There are 2 nested groupings, the coarsest first. Each group lies inside one group of the grouping before and may be the whole of it. The rows also spread widely along 2 directions, which tell nothing about the answers.
In the rows, zero is written as 128.
Some rows, each with its group in each grouping after it:
[111 139 162 108 136 125 139 183  88 109 141 160 187 154  76 122 117 144
 104 175 100 101 141 149  87 126 161 105]
Samag Z232
[123 141 156 142 142 127 162 168  97 107 163 147 165 148  98 106 116 133
 104 186  94 122 125 130  78 130 161 112]
Fakas Z758
[113 136 164 120 132 139 145 178 109 102 136 163 187 157  88 122 131 154
 117 180  89 125 156 157  78 151 168  98]
Samag Z509
[120 158 160 107 124 113 151 186  75 115 169 118 182 139  85 107 133 143
 104 183 103 110 149 127  77 128 151 101]
dekog Z501
[138 138 164 114 122 140 136 168  98 111 175 130 186 159 105 117 122 141
 104 180  93 121 143 116  88 158 167 112]
nure Z299
[116 149 168 111 123 112 145 180  91 114 178 115 171 137 101  97 138 135
 105 190  99 119 135 116  76 130 170  85]
dekog Z300
[145 171 133 126 145 101 193 168  91 114 166 131 144 144 102 105 104 125
  98 185 119  84 115 128  71 113 133 110]
Fakas Z951
[ 93 148 150 129 114 137 139 173 114  94 146 165 207 165  86 124 116 163
 137 197  89 127 164 148  71 149 169 115]
Samag Z98
[116 142 156 102 146 106 139 181  62 113 163 143 141 140  91 124 119 128
  89 193 104  89 137 125  80 115 148  92]
Samag Z633
[159 186 139 124 121 136 150 171  87 114 160 155 161 161 121 103 127 132
 104 183 104 116 129 146  88 158 133 103]
nure Z181
[157 176 134 109 131 111 177 174  84 122 181 155 145 134 123 115 110 115
  85 188 119  98 129 141  96 145 134 108]
nure Z60
[130 173 153 131 138 110 179 184  89 104 173 137 164 149  89 102 118 137
 103 192  97 109 140 128  77 138 159 104]
dekog Z464
[165 187 125 109 134 116 161 176  63 132 186 133 138 136 123 112 104 118
  76 172  99  85 126 121 101 120 140 101]
nure Z390
[152 174 133 118 125 133 147 180  91 114 175 142 171 149 123 113 108 125
 100 171  98 114 133 134  98 142 150 115]
nure Z390
[118 149 164 109 123 118 146 186  81 110 165 117 187 145  82 109 130 151
 110 176  99 117 158 131  78 131 163 102]
dekog Z501
[108 147 154 104 145 114 143 181  70 106 154 145 159 145  84 127 122 135
  98 193 106  97 150 135  75 133 148  97]
Samag Z633
[160 170 145  98 131 104 170 167  66 126 186 138 131 124 117 107 111 110
  64 187 116  83 119 129  95 136 139  99]
nure Z60
[139 153 151 112 112 133 145 169 104 112 176 157 178 150 118 113 119 130
 102 182 108 124 145 144  91 156 151 114]
nure Z60
[135 149 171 121 127 102 166 176  77 112 185 120 168 142  78 104 117 135
 105 189  92 113 134 110  77 122 169  93]
dekog Z464

New rows. What belongs after each?
[109 151 144 112 142 112 144 183  80  99 153 151 154 157  92 124 118 135
 102 198 107 101 150 142  76 131 141 103]
Samag Z633
[115 179 123 117 157 102 173 191  77 105 158 165 140 147  96 125 115 123
  95 187 114  84 145 153  79 130 120 106]
Samag Z633
[163 212 107 121 137 117 181 184  91 119 172 160 151 149 138 114  99 117
  86 171 109  93 131 148 102 146 124 119]
nure Z390
[167 157 153  94 138 105 161 165  55 139 192 135 123 121 115 109 107 107
  63 189 114  85 113 107  93 125 145  95]
nure Z60
[134 197 119 111 143  92 195 189  75 109 157 139 154 141 100 107 121 135
  84 179 113  80 150 145  83 127 121 106]
dekog Z501
[117 129 169 139 135 134 149 171  95 104 167 135 171 142  92 104 120 134
 111 186  88 128 129 126  78 130 169 114]
Fakas Z758
[144 152 157 117 118 142 122 176  96 118 181 129 193 154 118 116 116 133
 114 172  90 137 143 125  96 143 175 114]
nure Z390
[154 141 169 104 120 117 144 162  71 123 187 133 146 130 114 108 115 120
  84 187 104 108 124 119  92 132 160  99]
nure Z60
[148 162 149 117 118 135 134 181  92 122 180 140 176 145 123 118 114 131
 103 171  94 120 138 127  94 141 161 109]
nure Z390
[127 145 177 119 127 108 150 175  75 106 183 119 170 142  81 107 118 138
 108 189  87 119 135 113  83 125 177  93]
dekog Z464
[104 153 161 121 119 116 142 184 114 100 169 130 194 146  98  99 142 140
 122 190 106 131 151 128  75 142 168  98]
dekog Z300
[133 171 156 124 132 105 176 177  78 109 180 130 159 144  85 106 111 137
 100 194 100 108 137 123  78 124 159  98]
dekog Z464
[160 162 147 104 133 110 166 166  73 127 185 141 136 126 120 110 105 110
  77 187 116  92 120 128  92 133 140 104]
nure Z60
[150 172 139 105 132 116 172 171  92 117 179 155 153 140 123 109 112 120
  84 185 112 102 133 147  90 152 134 112]
nure Z60
[144 155 155 123 111 147 118 179 105 114 173 137 197 159 124 118 119 140
 117 173  89 136 149 135  94 146 172 124]
nure Z390
[140 162 142 122 122 134 154 166 110 103 178 142 185 159 115 117 121 136
 108 182 103 123 142 132  86 166 156 115]
nure Z299
[136 146 157  95 151 104 162 177  53 117 156 147 125 120  87 114 118 131
  74 183  96  79 120 125  84 116 153  76]
Samag Z509
[145 175 152 113 148  82 190 178  56 122 188 128 126 124  86 102 108 123
  77 190 102  80 120 107  89 112 150  84]
dekog Z464
[143 162 148 125 142 113 181 164  92 109 171 130 150 145  99 100 109 129
 103 187 121  94 121 127  68 108 142 108]
Fakas Z951
[115 164 158 133 126 118 169 178 116  96 166 143 200 160  90 110 121 148
 131 190  91 136 154 137  73 149 164 114]
dekog Z464
[135 124 180 108 107 141 119 168  97 113 181 138 186 144 109 115 125 128
 110 186  97 142 148 127  87 152 174 106]
nure Z60
[114 136 158 117 132 134 148 176  97 100 141 162 183 151  88 121 129 151
 111 187  91 119 150 153  83 149 165  97]
Samag Z509
[107 161 150 121 115 127 152 193 102  94 154 133 208 160  90 116 139 154
 121 178 103 130 173 156  74 152 158 122]
dekog Z501
[155 156 152 102 126 114 155 169  77 123 186 141 147 125 113 107 114 114
  78 183 111 103 120 122  90 132 146 100]
nure Z60
[154 144 159 111 128 127 140 165  76 120 187 125 161 143 107 110 121 130
  91 178  89 106 135 108  91 143 159 105]
nure Z299
[154 155 156 104 122 112 153 170  73 123 190 136 147 132 111 111 115 110
  85 187 114 103 124 125  93 136 150 102]
nure Z60
[136 134 172 110 110 138 127 166 100 114 179 135 185 148 110 115 119 124
 107 181 103 133 141 128  88 148 165 107]
nure Z60
[147 125 176 108 118 132 123 160  80 122 188 107 165 141 102 116 126 133
  97 180  86 116 134  94  91 139 173  99]
nure Z299
[131 180 127 111 150 113 187 187  88 110 142 177 151 146  95 123 119 138
  84 184 107  85 135 164  89 146 135  95]
Samag Z509
[145 157 149 121 148 106 186 162  78 119 176 120 134 137  97  95 102 119
 100 182 119  88 111 119  72 100 138 103]
Fakas Z951
[114 112 178 143 134 132 140 170  92 107 169 135 181 146  93 109 126 142
 117 182  82 134 131 127  77 131 179 112]
Fakas Z758
[110 157 153 112 123 120 157 187  92 108 161 127 194 146  86 108 135 146
 115 178 100 122 167 142  78 141 148 105]
dekog Z501
[121 131 194 126 113 115 136 173  83 106 180 116 179 143  77 106 125 146
 118 193  81 132 143 101  77 121 190  93]
dekog Z464
[124 162 157 130 133 110 163 177  98  98 171 144 182 150  89 107 117 147
 120 197  89 124 144 130  80 135 166 106]
dekog Z464
[122 162 140 111 135 110 166 171  68 117 156 155 159 140  79 119 107 144
  98 195  92  88 137 125  78 122 152 102]
Samag Z98
[120 153 147 111 139 121 167 178  91 105 144 165 161 144  86 118 124 140
  96 181 100  97 139 153  82 142 160  98]
Samag Z509
[132 200 126 121 139 101 185 187 101 104 163 146 159 136 117  98 131 132
  91 191 113  91 134 141  76 140 137  98]
dekog Z300
[165 147 171 108 118 137 123 169  62 132 176 128 143 141 107  98 128 131
  87 182  90 106 118 108  83 135 158  90]
nure Z181
[143 151 149 118 118 137 144 168 105 106 172 139 176 161 116 114 126 139
 107 183  99 119 142 130  85 165 163 115]
nure Z299
[120 113 181 102 131 131 136 173  74 110 146 143 165 135  78 113 132 143
 100 181  87 109 134 128  82 134 178  83]
Samag Z509
[104 155 143 117 142 119 153 183  97  97 147 159 170 158  88 128 122 139
 111 193 105 114 157 153  74 144 140 114]
Samag Z633
